The same things were measured in two ways. Each way mixes the same 10 hidden numbers, adds some noise and spreads widely along 5 directions of its own, which tell nothing about the thing.
Some things both ways: the first way, then the second way.
[-11  34  -7  17   5  11  12  -2  -4  22  -3 -23  24   3  -5   8  -1   7
   1 -19]
[-29  -2  -4   3  22  -3  -4  -8   5 -22  -1  -6  10  -5   5 -14]

[-20   5  -5 -38  34  -5   4  28  -4  -4   5 -38   7 -18 -23   4  -6   5
   2   1]
[-24  -4   9 -21  32   1 -22  22   3 -32  15  -4 -28  38   0 -25]

[-13  -6  16 -21  26 -10  -7   2   1 -11  12  -8   4  -6  -6   3   2  -3
 -13  18]
[  3  38   8  36   7 -13  38   0  11  27  -2 -37  31  14 -10  -4]

[  2   5  -1   9  28   5   8  -6 -15 -12  16  -4  16  -1 -22   1 -10   6
   9  37]
[-12  12   7  -6  12   1 -17   7 -11 -11  -1   4   5   1 -27 -19]

[ -2  15  21 -24  17  -2 -13   4 -10   0  14 -11   8   5  11  -6  -1  -7
 -17  26]
[ -9 -32 -10 -10  -1  17 -20  -7  -7 -14   5   2 -17  -1 -11  -8]

[ 25   2  16 -15   6 -21   0  -1   5 -18   5  40  -4   5   6  -3   7 -16
   6  31]
[ 11  -9  -2 -13 -10  -4  -1 -10   9  15   5  -1  -4   0  -6  -3]

[  3   5  -3  -3  14 -14  14   5  -7  -8   6   6  28  12 -17  -1  -6   0
   9 -10]
[ -7 -13  -1 -21  17 -12  -1  -5  12 -31   8   9  -1  17  30  -3]

[ -8 -14  18 -13  18 -21   2  11  -8 -12  19  12   8   9  -8   2   1  -3
  -5   1]
[  6   5  -7   5  -7  -3  -2   2   9   7   5  11   3   0  -6 -12]

[  2  13  10 -12   3  -1  -3   2 -16 -11  16 -14  -8   3 -17 -19 -11   1
  -8   3]
[-17   0  38  -8   3  13 -39   3 -23 -14 -24 -18  -6  24 -31  12]

[-18  -3  27 -24   2 -28  -7   7   1 -31  25  -7  40  16   2 -13  -2 -10
 -12 -28]
[ -8  10 -20  13  23 -26   7   0  25 -22  16 -14   8 -14  27 -21]

[ -5 -19  10 -34  25  -6 -12  20  19   0  -6 -11  -6 -31  -1 -11  -8  11
 -21  10]
[  4  -7 -22  -4  -6  -9   7 -17   6   4  -1   7  -6  -5 -19  -2]

[ 13   0  -2   3  -8  -4 -10  -1   2  10  -5  -4  11  10  -7  13  -7  -9
 -10 -16]
[  5 -10 -42  -3 -11 -11  37 -25  14 -22  48  13  -5 -12  35  12]

[  5  15   4  21  -5   5   7  -2  -7  -4  18   2  10  -1  -2   5   8 -15
  17   2]
[ -3  -5   7  -5  -6   2 -18  -4 -12 -14  21 -12 -15   3  -5   1]

[ -7  -9   6   8   0 -15   8   5  -3  -5  20  23   3   7  -4  18  22 -23
   3 -15]
[ -2 -13 -24   7  20 -25   9   5  30  -9   1  10  -2  16  13 -14]

[ -2 -20   6  -5  20  -8   2  16  11 -18  15  -1  20 -17  -9  -3   0  -2
  18   8]
[ 11  -7 -25   0 -19 -10  10 -16   3 -10  52   9 -28   0  13  -3]

[  6 -10  -2  -7  10   9  -6  15  -4  20   5   4   4  -6   6  10   3 -10
 -15  18]
[-19  -4   3  23 -39   6   5 -26  -2  13  27  21   1 -10 -23 -14]

[ -7  -7   8  13  11 -10   3  20 -22   5  36   4  -2   9  -1  -3   3  -5
  11 -15]
[ 17 -12  -8 -14   1   2  -3 -13  -5   4  -5  22   2  -6 -23 -13]

[  1  20  20 -40  48  18  -3 -14 -19  -2  13 -24  29   0  -5 -14  -3 -13
 -10  73]
[-21  -5  10  27  -7  -7   9 -16  -6   4   6  -5   7   4 -31 -15]

[ -1  -4   1 -24  23  -5  -9  13  -5 -18  27   2   8 -20   8 -11   3 -11
 -13  32]
[ -8  -6  19  12 -12   2 -23 -16 -15   9  -1   2   0   2 -32 -19]

[ -7  -1 -21  20  -4   2  22  37  14  18   3  16  11 -14   7   7  12   8
  21 -20]
[-24   6  16  16 -19 -15  19 -12  15  13  25 -13  18  -1   9 -11]

[ -3   1  -3  15   9 -17  16   9   3   3   1  16  21  11  -8  19   5   3
  17 -13]
[-17   0 -19 -11  22  -9   2   6  26 -20  19  12  -3   4  22 -31]

[  9  -7   6 -16  18  -4  -6  -4   9  -1  -5   3  -9 -18 -10  -1  -2  -5
 -14  13]
[ -2   1 -19  22  -9 -17  16 -21  10   7  11   1  -9   5 -12  -2]

[-16  -6  -1 -35  31 -29 -30   9   4 -25  18 -18  15  -5  12   3  -1  -3
 -28  16]
[ 12 -11   6   1  -2  34   3 -34 -25  15  -1   2   0  21   1   6]

[ -5 -23   6  -8   8   8  -7  19  -5   2  25  -7  30   4   0   0   2 -14
  -1   7]
[-25  -7  19  -2 -17   3 -17 -15 -11  -9   7  29   4   7 -27 -15]

Other things, the second way, with their names:
(635): [ 16  -4 -26   6  -7   7   7 -22  -8  -3   9  18 -18   6 -13   0]
(612): [  1  21   0  23   1   2  -1 -19  -6  13 -16   4   3   2 -38 -21]
(1168): [-12  -9  -3  -1  16 -14 -16   1  12 -25  -1   8  -2  12  16  -5]
(1215): [-31  28  22  24  17  -5  15 -14  -2 -12   6 -35  27   3   9 -20]
(796): [ 11 -11  14   4   4  -3  -5 -28 -12 -12 -18  13  -1  27  -4 -10]
(845): [ -3  20 -17  12 -11 -31  52 -25  20  13  15 -15  37 -19  10  11]
(230): [ -2 -11   0   9 -14  12   9 -23  -6   8  25  20  -3  16   3  -9]
(960): [  5  22   3  -3  -7  -6  23 -10   6   1  16 -22  10   1   8   8]
(927): [ 19 -13  -4 -31  -1   0  35 -29 -10  -1   4   7  24   3   6  16]
(56): [ 12  -1  14   4   2 -13  12   4   6  -1  -1 -31  -2  22  -1   0]
(28): [-20 -17 -13  13   9 -10 -29 -16 -11 -24   3  13 -24 -10 -31 -26]
(1124): [-14 -10   9  -5 -12 -12 -22  -5  -3 -12  15  19   2   3   2   5]
(980): [  0  -4 -43  -7  15 -34  41 -11  24 -19  27  -5  -5  -9   7  -2]
(738): [ -9   5 -19 -12  30   7  -1  -4   1 -23  -1   6  -2   3  -4 -32]
(680): [ -3  22  -2  39 -21  -9  23  -3  13  -4  27 -10  15  -3  12 -11]
(690): [ -6  25 -26 -12  17 -10   1  20  22  -8  12   7  11 -21  -5 -33]
(328): [ -4   1  14  17   9  11  -1  -4   1   7  11  -7  -6  28   2 -25]
(1259): [ -3  10  27  17  -5  22  -9  -3 -13  14  17 -17 -12  21 -18 -28]
(708): [ 11 -16   3 -12  -8  35 -23 -12  -9  15  -2  17 -15  19  -7 -10]
(432): [-13  28  16  17 -27  -4   2 -26 -14   4  20   9  13 -11 -22  -6]
(556): [-23 -13  -4 -11  15  17   4  11   7 -32   1   5  -3  29   8  -7]
(99): [  7   2  18  25 -34  -7   4 -19   4  25  13 -22  -9   7  -6   8]
(453): [ -2 -28  28 -12 -12  16 -18 -21 -21  -4 -16  34   1  28 -21   2]
(1156): [-14  21  12  27  13  -6  30   0  16   3  -4  -7  37  20  13 -17]
(833): [ 22 -13   1 -36  -7   0  12  -4   6 -12   8   0   2   5  19  14]
(581): [  6 -11   1   7 -15   9   6 -37 -21  17  -9  -3   3 -14 -36  -4]
(1080): [-20  -9 -13   9 -39   6 -12  -8  -3 -15  38  18  -5 -18  -3   5]
(473): [ -9   0   8 -12   5   4   2  10   1  -9  -3 -10   3  11 -20  -8]
(1013): [ -4  15  31  -2   8  19 -23  -7 -19   1  -2 -10  10   8   1  -7]
(532): [ -5   7   1   6  16  -8  33  -2  12  -2  -2 -39  21   1   5 -10]
(1188): [ -1  -4   2  29 -18  -3  -5  -4   1 -11  35  -7 -16  13  16   2]
(889): [-27  25   2  21   4  -1  19 -11   7  -1  15   0  22  -1   0 -27]
(419): [-33  25  36  42 -10  26 -24  -5 -13  13   5  -2  11  10 -27 -43]
(86): [-20 -13   2   9  -7 -24  -2  -9   8 -16  12  11  -7  15 -13  -5]
(312): [ 11 -30 -11 -44  -3  22 -25 -21 -24 -28  -8  35 -19   4 -16  19]
(838): [  7   2 -35   0 -31 -17  11 -20  15  12  52  16 -19 -28  -2  -1]
(1014): [  5  -3  -6   7 -45  40   2 -22 -17  30  35   1   8 -33 -12   0]
(366): [-11  -1  12 -17  29   4   8  -6  -5 -14  -3 -14  -4  39   6   1]
(157): [-19 -16   5  30 -29  29 -64 -37 -30   1   9  55 -30 -21 -42 -42]
(276): [ 13   8  -7   5 -12 -10  12 -23   1   0  20  -4 -15   4  -7  -6]
(667): [ -6 -20   3 -23  -2  -1   1  -7  -1   0   1  14  12   4 -12  -1]
(441): [  8 -15 -22  20 -11 -14  13 -23  12  -7   7   4   6 -10  18   3]
(36): [ -8  15   2   7 -16 -14  18 -17   5  -2  25   0  14  -4  13  13]
(770): [-20 -10 -17  18  23  20 -14  -3   0 -19   2  18 -25  23 -13 -41]
(402): [ -8  -5 -12   9  21 -19 -15  -5   8 -34  12   8 -16   6  13 -25]
(596): [-10   1  30  16  -6  23 -34  -9 -14  12 -23   2   7  10 -24 -15]
(364): [-14   6  -2  24  -6 -18   4  -8  10 -10  14  -6   1  10   5   1]
(173): [-13   2 -20  19  -3  -3  -8   0  13  -7   6  -8  -5 -18  -8 -15]
(140): [-15   8  16   0 -13   3  -7 -27 -15   1  -1  25  -1   6 -38 -24]
(1238): [-10   5  33  -1 -14   3 -30 -16 -11   1 -20  13  18  -6 -22  -1]
(618): [ -9 -16   2  13  -2  14  11 -11   2   4  -1 -16  -2  25  -2   0]
(1250): [-14  33  33  18  18   4   9  -4  -5  -4 -18 -20  40  10  -6 -29]
(148): [  8 -11 -15   4  14   1 -23 -18   1 -15   1  10 -20   2  14 -14]
(870): [ -3 -16   8  -9  15  -8  -8  -6  -5  -9 -28  10  21   7 -18 -13]
(941): [ -4   9  -3 -25  16  -5   1  -5   0   7 -11  -1  38 -17  -1   7]
(734): [  4   1   0  16  14 -14 -26   0   7  -7 -10   4 -17   5 -21 -34]
(1157): [ -1 -20  14   7 -49   9  -3 -28 -10   4  15  25   5  -6 -14  11]
(1179): [-16   6  18   0 -14 -30  12 -14   8  -7  13 -12  23  -9   5   5]
(389): [ -9   7 -15  -5  -8  -6   2 -17   7 -13  28  -7  -7 -18  11  -6]
(374): [-27 -13   1  -4   5   5  -9 -13  -1 -16  33  -6 -12  -4  13 -16]
(1026): [  7 -12 -14   3   1   2  -2  -1  13  -9  -1   6  -6   9   8  -7]
(819): [-16  -9  -2 -25  36   0  -5   2  -5 -12 -17  -5  -4  25 -22  -5]
(286): [-23  38  28  30  10 -21  21  -6   2   6  20 -23  10  16 -18 -38]
(12): [-14 -25 -45  -5  29  -5 -18   5   7 -34  21  12 -42   0 -10 -32]
(586): [ 28   6  -8 -11   2  12  18 -11  -1   3  -5  -5  12   9  16   9]
(1230): [ 16  31  -8  21  11 -15  41  -5  27   9   9 -34  26  -6  35 -20]
(981): [  7  -5  -6  -4   3  -4 -12   3   3 -24   5   8  -2   2   9  -4]
(1111): [ 20 -10   3  -3 -24  22 -15 -24 -18  18  -1  11  -5  -5 -23  -5]
(897): [  3 -10 -31 -17   4  17 -32  -4 -10 -11   6  36 -14 -23 -24 -24]
(1265): [ -6  -9  -8  -5  14  20   5  -6   6 -18   3 -11 -10  25  21   3]
(1071): [ -3   7  -9 -33  22 -21  16  -2  10   0  -5  -3  23   2   1   3]
(318): [ -8  17  19 -26  12  -2 -12 -16 -22  -2 -20  17  11   9 -46 -12]
(1239): [-34  17  14  33 -19  18 -23 -20 -20  11  29  -4 -22  -3 -43 -39]
(1113): [-33  17   6  16  -4  15  -9  -7  -5  -2  20   8  16 -17 -12 -20]
(113): [-26  13  -8   4  28  17   6  -4  -3 -23   8 -17   9   0   8 -20]
(1243): [  5 -10   7  14 -34   5  19 -33  -6  23  28  15  10   4   4   1]
(1063): [-33  14  39  -6  12 -11 -15  -8  -5  14 -27   1  43   5 -25 -21]
(34): [ -1   2  -7   1  21 -12  11  -5   8  -2  -5 -14   6  11  -2  -5]
(202): [  0  18  11 -21 -15  14 -39   2  -6  -2   7  16 -10  -9 -20 -12]
(156): [-18  20  15   0   7  -6  14   0  10  -5 -13  -2  22  12 -12 -13]
(535): [-15  -9  16  -4 -31  24  -5 -25 -12   1  17  14   5   0  -6  -2]
(363): [ 14   0 -19   3  -7 -11  -9  -9   9   2  -6  14   0  -5  -1   7]
(769): [  9  11   9  -5 -36   3 -16 -11  -3  24  14  -2   4 -18 -13   2]
(169): [ -3   3 -10 -23  34  -7   5  -1  10 -20 -18   0  21  -7   6 -22]
(58): [ 11   1   6   3  10 -11  -4   5   8   0  -2  -7  -2  11 -12 -37]
(1267): [  6   5 -15  -3   1   0  20  -9   9  -9   1  -8  22 -12  20   3]
(784): [  9  10 -11  13   0  -9  11 -19  10   7  -6  17   9   9  -3  -9]
(71): [  3 -28  10 -28 -15  15 -10 -26 -23 -22   2  22  -2   9  -1  13]
(309): [-13   9   6  11 -27   3   8 -32 -10  14   0  16  32 -36 -32 -19]
(311): [ -8 -14 -30  18   4 -16  33 -23  20  -3   7   3  13   0  16  -3]
(333): [ -7 -18  -4 -16  46 -14  -8  -1  10  -6 -40 -12  16   4  -7 -21]
(120): [-14 -19  11  22  -6  -4   5 -14  11 -12  -8   9   7  33  16   6]
(508): [ -3  11   3  12  16   8  24 -21  -2 -10   6 -27  10   6  13 -25]
(462): [ 13   1   7 -15   1  24  -4 -15 -18   7  -8  -2  -4   8 -21 -15]
(1264): [-20  -6 -21  25 -29  -7  22 -28  16   5  31  15   9 -21   8  -7]
(651): [  9  17 -10   1   5 -13  25 -10   4   7   0 -23   5 -13 -28 -13]
(781): [ -7   0  -7  -7  12 -30  14   8  16 -13   5 -14  16   0   2   8]
(691): [ -9  -4   2   7   9  -9  14 -27  -5  -8   0  13   2  18 -11 -17]
(443): [  1 -13   0  27 -11  -4 -12 -11  -5 -11   7  -3  -8   8   2   5]
(594): [ -4 -38 -13 -36  -9   2  -7 -16   4 -29  -1  26  -3  -3  13  18]
(351): [  6 -16 -39   6  19  -5  30  -8  13 -20   0  -9 -11   9   7   6]
(132): [ 12 -11   6  28 -25   0  31 -41  -6  -2  22 -10  -2  13  22  13]
(720): [-32  -6 -13   0  13  -6 -17  -7  -2 -16   1  20  -1  -3 -22 -14]
(321): [  3  11 -14  15 -13  -9 -10 -18   3 -16  25 -10 -12 -19  15  -2]
(660): [  9   6 -15   8   0  11  18 -22  -8  12   3  -3   6   5 -13   2]
(283): [ -6  -7  -7  -2   3   4  10 -12   7 -11  11  -4  -6  14   9   2]
(912): [-19  -8 -24 -15  41 -12   4  -5  18 -34  -1   5  -8  10  16 -18]
(626): [ -2  25  -9   7   9  -3  24 -18   0   6   3 -19  21 -19 -11 -22]
(416): [  3   0 -10   7  -6  13  13 -19  -1   4   0  -3  13  -8   0  -5]
(647): [-39 -11   3   3   9 -20 -10  -6  13 -23   5  12   9  -2   0 -21]
(544): [-34  -2  -5  23   6   6 -13 -12  -3  -9  18   5 -11   6 -13 -29]
(872): [-27   5   8  36 -10 -13 -19   2  14  -7   3  11  -5   7 -19 -25]
(377): [-24   2  -1   5  18 -26  27  -5   0 -16   9 -14   2  20 -23  -5]
(1049): [-17  -2   2  12   7  -6  -1 -11   0  -5   4 -23  -4   2  -6 -11]
(484): [ -4   3  -7   0  10  19 -11  16  -1 -12   8   3  -6  13 -11 -17]
(522): [-44  -1  -6   5  24  -3 -18  11  17 -16  11   6  -1  -3  -7 -39]
(1139): [-26  25  34  -8  21  -9   0   4  -8  -2 -18 -16  21  25 -32  -2]

Some of these things the first way, each followed by its name:
[ 32  42 -22  31   9  13  30 -20 -30  27 -13  25 -10   0 -23  10 -11   1
  -6  12] | (1238)
[ 12  27  -7  22  17  22  -2  -8  -5  31   2  -5 -12 -24  12   3   3  -3
  -3  27] | (581)
[  2 -19   5 -21  18 -21 -11   1  -2  -4   3   7  -1  -5 -11   9  -4 -10
 -31  -9] | (784)
[  7   0  22  -1  -4  -9 -22 -15  -3  -2  12   1 -11  16   2  -1   3 -11
 -16   7] | (351)
[-11  -3   7   2  18  -9  -6   5  -8  -5  18  -9  10   1  -4  11  -1   1
  -7   6] | (897)
[ 18  22 -17   0  -4  -5   7 -16 -12   1  -7  18  -6  -1 -17  21   3 -21
 -25   0] | (1168)
[ 16   8   1  -9  23  -8  14  24 -19  14  -3   8  -7  -2 -15 -14 -23  19
   3  -1] | (833)
[ -2  17  -4   4  16   1   6 -12 -10   7   4 -12  19 -15  -9  18   4 -20
 -14 -11] | (402)
[-13 -25  23 -13  18 -28 -16  18  -3  -9  19  -6  12   8   2  -3 -13  11
 -18 -22] | (586)
[-16 -27   3 -36   0 -19 -31  29  11 -10  13 -20  19   2  10   7  -2  -5
 -36 -16] | (889)
[ 21   5   9  -2  20   1   2  -2 -22  -6  12  17  -6  14 -14 -10 -16   7
   4  50] | (473)
[  9  -9  31  -4   1 -19  -7 -18  12 -33  10  10  35   4  -2 -13 -11  -7
  -9  -5] | (321)
[  5  -9  31 -18  19 -16  -2 -20   4 -18   1  14  18   1 -10   3   0 -13
 -17  16] | (363)
[ -7  -8  13 -26  14  -3   5  27  16   9 -10 -20   6 -19 -12   3  -1   1
   7 -20] | (838)
[ -7  -5  18 -20  16  -4  10  28  15  10  -8  -4   9 -23   1  -1  -4  10
   0 -10] | (769)
[ -5  12 -18  -4  29 -23   6  10 -17 -16  22  14  -3  -2  -6  11   8  -6
  -1  16] | (328)
[-14 -18   1  -9  44 -14   9  37  -7 -11  31   7  -1 -35   1 -14  -4  14
   5  10] | (58)
[-26 -15 -10   2  22 -13  13  28  -8 -25  36  -5  14 -16 -16 -11  -3  12
   4 -14] | (1188)
[  0   5  10 -11  29   6  16  -8 -16   9   1   4  12  -6 -18   5  -2  -7
 -18  19] | (872)
[-12   3 -18  12 -19 -20   6  29   6 -15  14   7   3  10  -4   0   2  14
   5 -33] | (941)
[-14 -15   7  20  21 -24   6  13   8 -10  11   6  18  12  -8 -10 -14  37
  14 -14] | (1265)
[  3  18 -12  12  38   6   7  -6 -23  18   1  -7  18  -4 -11   9 -20  16
 -18  25] | (1250)
[-10  -3  37   1  37 -20  17 -10 -14 -30  38  15  30   6 -10 -21   3  -7
  22  12] | (734)
[  1  -7  15 -20  36 -11 -16  15  -7   1  10 -11  -1 -12   5  -7 -14   9
 -12  21] | (462)
[-17  31   3  10  30  -7  25   7  -4  -2  14   3  18  -6   4 -15   6  16
  21   6] | (333)
[ -8 -22 -12  13  -6   5  10  33  -3   0  31   3  -3 -13 -12 -11   7  -3
  13 -24] | (86)
[  6   9 -13  23  10  29   1   8  -8  44  -2  -8  11 -15  12  12  -4   4
 -15  11] | (309)
[ -7  -1 -11 -18  30   3   9  32  -7   3  11  -6   7 -14  -7  -9  -8  15
   2  24] | (667)
[ 22 -23  -5   7  -6   1 -20   8   1   5  15  13  -8  -5   3   9   2 -21
 -10   5] | (140)
[ -8 -15  10   2   0  -2  -3  11  14  12   3   3  31   5  12   5   6  -1
  -6 -11] | (1264)
[ -3  -2  -7  19  -8 -21 -20   0   2 -25  21   2  18  27   6   2  -8  12
  -7   0] | (113)
[ -7  17  -5  -3  -4  -5  -6  -3 -10  -2   8 -12  24  26  -5  16   0  -6
 -15   1] | (1113)
[ -9   2  13  -7  24  -8   1  12  -1   7   0 -13  27   1   0  -6 -16  18
  -7  -8] | (169)
[ -5  -4  11   8  12  -9 -17  -3   2   4  10 -13  19   5   5  15   1  -4
  -6  -4] | (738)
[-27  -2  -2   8  -3 -20  12  29   3 -16  27   3  23  22  -3  -2  11  11
  22 -25] | (522)
[  9  -4  15  -2  34  -8  -5  -2  -3  -2   9  14   7 -12   9   0  -4   1
  -6  39] | (1111)
[ -7 -26  27  -7 -13 -12 -27  12  -8   3  26  -3  14  41   8  10   1 -11
 -18 -11] | (556)
[-14 -10  -4  12  16   0   3  21 -14  -7  42   9  16  -4   7  -9   5   0
   1  11] | (870)
[  4  22  11 -22   5 -12  -8 -10  -5  -5   4  -4  -1   8  -2   9  10 -24
 -11   5] | (34)
[-17  -7  16   6  12  -4  -1  16   2  20   4 -18  27   1   5  -1 -12  20
 -12 -28] | (1267)
[-10  -1  19  13  24   0  14  -5 -21  -3  27  -4  36   7 -12   0  -7  -2
   2   1] | (981)
[ 12 -15  -7  36  15  -6  -1 -12   0  -3  11  24 -16 -15  -9   6  -2   4
  -1  13] | (612)
[ 13   5  -7 -20  24   7 -18 -12  -4  12  -2 -15   5 -16  -2  14   2 -26
 -25  28] | (691)
[ -3  -5   7  26   3  -7   5 -12 -13 -24  39  21  18   6  -1  -5   6 -13
   1   9] | (443)
[  8   5 -14  12 -24  -2   9  18 -10  -8  21  16 -18   6 -14  -3   5  -8
   8 -15] | (781)
[  9  -3  12  -7   2  -9  -3  11   5   7  -8  -6   0   1 -11  -3 -13   8
  -3 -19] | (960)
[ -1  -4  26 -39   2  -6 -26  -1   1   7   6  -9  15  -8  19   4   4 -30
 -54  -9] | (441)
[ -5   0  16 -30  15  14 -22  19 -15  28  12 -45  25  -3   8  -3 -10 -13
 -28  -7] | (71)
[-10   6   4 -17  17   5  16   5  -5  -6  10 -12  40  -1 -18   3   3 -14
   4   8] | (1124)
[  8  14   1 -28  27  -7 -28  -3  -3   5  -3 -18  10 -16  17   1 -15  -3
 -42  22] | (508)
[  7   4 -22   1 -16 -20 -10   9   7  -6  -2   8 -14   1  -6  10   0  -3
 -18 -30] | (912)
[ -2  -1   6   5  -6   1   0   5  -5  -8  20 -11   9  20 -20  -4   4  -9
  24  -3] | (1139)
[ -7   4   1  -9  22   3  -5   0  -2 -19  24 -16  13 -22  -4 -20  -4  -3
  -8  18] | (28)
[  0   8  -3   0  20   6  -6   7 -13  25  11 -18   7 -17   3  -4  -5  -8
 -17 -16] | (132)
[ 11  -6   4   7 -16   4  10  16   5 -10  19  18  28   6   2 -19   1  -8
  17  -6] | (1179)
[  2   0  19 -11  19  12  -7   6  -1  26  -3 -15  38   7  11   7  -4  -2
  -9  20] | (535)
[  5  -7   1 -21   9 -12 -30  -2   5  -6   2  -5 -15 -10   4  14   1 -11
 -35  17] | (660)
[  0 -17  24   2   1  -2  -4  10  -3  20   5  -3  16  20  -6   3  -5   2
  -2 -20] | (156)
